There are 3 ways to turn a row about zero (a turn may also mirror it). The second row of each pair is the first, turned, with some noise. The first 30 pairs use one turn. New pairs use 3 turns, one after the other, and a turn may come again.
Some pairs, each with its turns in order after it:
-15 18 0 -7 -10 -7 0 16 -18
4 -11 19 16 -18 -8 -5 -4 -4 => Z_336

13 13 3 24 -19 -11 -12 7 7
-1 2 19 -17 -16 -9 18 22 -16 => Z_554

10 7 -3 7 26 4 -9 27 -7
-4 1 18 -5 -17 19 30 -9 4 => Z_336

8 -13 29 -26 -20 0 10 4 3
-11 22 -17 24 -2 -8 -19 -14 6 => Z_336

-9 -2 2 8 -4 11 14 -6 3
4 -3 19 -4 4 0 2 4 -14 => Z_907

-2 -18 -2 -15 8 32 1 -3 12
9 -3 -18 16 -10 3 -5 -32 -3 => Z_554

8 0 -2 5 13 6 14 14 -6
-4 -11 -1 21 -4 -1 0 -2 -12 => Z_907

14 -9 8 12 -18 -9 -8 -12 -12
-4 -9 8 -13 -20 0 12 8 18 => Z_907

7 17 10 3 3 -13 -8 11 -1
-10 3 -8 16 8 0 7 1 16 => Z_907

24 13 -17 1 7 -8 -4 2 6
-18 -4 8 -20 3 -15 8 -10 2 => Z_554

-13 -3 20 -13 -5 6 -8 11 0
-15 -6 0 -10 15 19 -11 -2 5 => Z_907

0 -4 -6 14 12 -3 1 9 0
-4 -1 9 -9 -4 17 5 2 -1 => Z_336

10 -20 -4 -3 1 17 -19 40 -11
-9 -32 -36 0 -5 21 -9 8 -9 => Z_907

-2 8 -3 2 5 -12 -2 1 -23
-12 -9 -6 2 1 -19 9 -11 6 => Z_907

-13 12 16 4 10 -6 -15 -3 20
-1 5 10 -16 5 -11 4 -21 -17 => Z_336

-8 12 -9 -11 17 -22 2 3 -12
-13 9 -12 9 5 -19 -1 -17 3 => Z_907

-2 -5 0 -11 7 -2 -4 9 -10
-5 -2 -13 6 7 -2 4 2 10 => Z_554

-16 6 11 -8 -2 19 14 -18 25
19 -4 3 16 -4 -3 -31 -12 -18 => Z_554

-17 9 -3 17 10 -1 -11 5 -6
11 -7 24 -10 -2 6 3 -2 -7 => Z_336

-5 2 1 16 -10 -11 4 -23 14
8 8 12 -17 -1 9 -17 7 -18 => Z_554

-2 0 3 5 -3 -12 8 -21 2
8 9 9 -10 10 5 -14 3 -3 => Z_554

11 3 -11 -4 -1 -4 -8 -4 -1
-6 2 2 4 2 -9 12 11 1 => Z_336

3 -10 -16 14 -13 13 25 -3 14
7 -11 11 -12 -23 18 -14 -10 3 => Z_554

12 -8 1 11 -11 -34 15 -8 -26
-27 -7 18 6 3 4 -24 25 14 => Z_336

-14 -6 -3 7 13 2 -6 -19 24
5 -5 -8 -23 24 -3 4 -9 -12 => Z_336

3 -5 -15 9 0 15 -29 4 -2
20 13 9 0 7 7 23 13 -9 => Z_336

-13 -7 -3 18 13 -5 -5 -8 9
6 14 -3 -6 2 2 19 -5 -13 => Z_907

12 14 -23 0 -7 5 -1 3 16
-17 -6 6 -13 -16 -13 -7 -9 -8 => Z_554

4 -21 -11 16 25 1 -22 -1 -1
11 -1 -24 -5 -16 11 20 -16 -12 => Z_907

1 10 2 25 -17 7 -9 -8 -5
-1 15 20 1 -15 5 8 10 -13 => Z_554

New pairs, each followed by its turns in order:
-3 2 6 -15 15 6 -1 -11 -6
-4 -10 -2 -10 20 -7 2 1 2 => Z_907 Z_336 Z_554

6 11 -10 -10 25 -2 28 0 -7
11 -19 -6 9 -19 -14 1 -25 -2 => Z_554 Z_554 Z_907

-6 -6 -10 16 7 -8 -12 -4 19
-5 -8 16 -3 -8 6 -9 -1 -23 => Z_554 Z_554 Z_554

3 4 -4 -7 -16 24 15 5 -1
21 -10 -20 8 3 6 -3 4 -3 => Z_907 Z_907 Z_336

19 7 7 -1 10 -3 -4 -9 8
3 11 8 -1 1 -2 -15 11 -15 => Z_554 Z_907 Z_554

5 8 1 -15 7 -28 5 -10 -6
-21 -11 -1 -13 -15 -9 14 -16 -5 => Z_907 Z_907 Z_336

-9 -22 -1 4 -20 -20 -8 -16 0
-7 10 4 -11 19 19 21 15 -10 => Z_554 Z_907 Z_336

4 -3 14 -27 -18 15 17 -11 -11
12 9 3 33 5 2 -2 23 0 => Z_554 Z_907 Z_907

-11 13 -14 -11 -22 -6 -1 23 7
5 -24 -10 6 15 28 -3 -8 0 => Z_907 Z_554 Z_336

5 11 -5 22 0 20 7 6 -12
12 1 12 14 -13 14 -20 1 -1 => Z_907 Z_554 Z_907

-7 -12 15 -18 -1 7 10 21 13
-11 3 -21 20 -18 9 -13 6 2 => Z_336 Z_336 Z_907

12 6 8 0 -3 -3 -15 -26 0
2 -17 0 4 25 2 5 9 -9 => Z_554 Z_554 Z_554

-2 -11 11 -13 13 16 -9 -7 4
5 -4 9 -15 -2 -20 -4 13 5 => Z_907 Z_554 Z_336

-25 10 7 -3 -6 14 4 5 -8
7 14 0 15 -19 -12 1 -4 14 => Z_554 Z_336 Z_336

0 -25 10 16 8 11 32 6 -15
16 7 14 13 -26 -12 29 -14 1 => Z_554 Z_907 Z_554

-16 -14 -4 9 4 -1 -5 2 6
7 7 9 0 -12 4 -11 1 -12 => Z_554 Z_554 Z_554

4 7 10 -23 2 -25 32 4 -27
-20 14 3 19 -21 -2 24 -10 31 => Z_336 Z_554 Z_554

-14 23 -22 -32 -30 -2 0 14 18
27 -3 22 25 13 9 -26 8 25 => Z_907 Z_336 Z_554

-3 9 -3 -23 -8 -6 19 17 12
8 -21 6 3 24 8 -15 1 8 => Z_336 Z_554 Z_907

-5 5 19 -21 9 8 2 6 -5
-9 -10 8 -3 -1 8 -19 -17 -6 => Z_554 Z_554 Z_907

-7 8 2 -5 15 21 -8 -3 -8
-15 2 23 11 -7 -7 -2 -3 -3 => Z_554 Z_907 Z_907

-7 -11 13 7 -4 4 -21 -11 -9
-15 9 9 -17 9 17 -10 7 -1 => Z_554 Z_907 Z_336

16 -10 2 -6 -2 -23 -16 0 -13
-17 10 -2 -8 -1 16 17 6 20 => Z_907 Z_336 Z_554

7 -3 -20 -15 -13 -2 3 -20 -15
2 -11 36 10 6 3 0 7 -4 => Z_554 Z_554 Z_336

17 -23 -4 -5 7 34 0 5 -25
8 -8 -4 -3 -2 -33 -39 11 0 => Z_336 Z_336 Z_907

-2 -2 27 6 -3 5 -1 7 -7
6 7 -10 -4 13 -10 16 9 13 => Z_907 Z_336 Z_336

-6 -22 -4 -2 -18 22 1 16 0
-9 19 -27 0 -10 16 -2 -9 2 => Z_907 Z_907 Z_554

25 -13 -14 -16 9 -28 -14 -14 25
-4 -5 16 4 26 -36 13 20 -16 => Z_554 Z_907 Z_336

2 5 -5 21 4 1 10 -4 17
5 4 7 12 19 -1 13 6 -11 => Z_336 Z_907 Z_336

5 1 1 10 6 -5 -12 -10 -4
2 -5 -3 -13 9 10 6 -3 0 => Z_336 Z_554 Z_554

7 -8 6 10 0 -5 -13 -27 11
0 28 10 -11 -3 1 6 -9 -12 => Z_907 Z_907 Z_336

25 3 1 0 -4 -23 1 7 -2
4 3 4 -21 4 -15 19 -8 -9 => Z_554 Z_336 Z_907

12 12 -23 4 2 2 0 -10 -3
12 -3 22 7 -6 10 2 6 -9 => Z_336 Z_907 Z_336

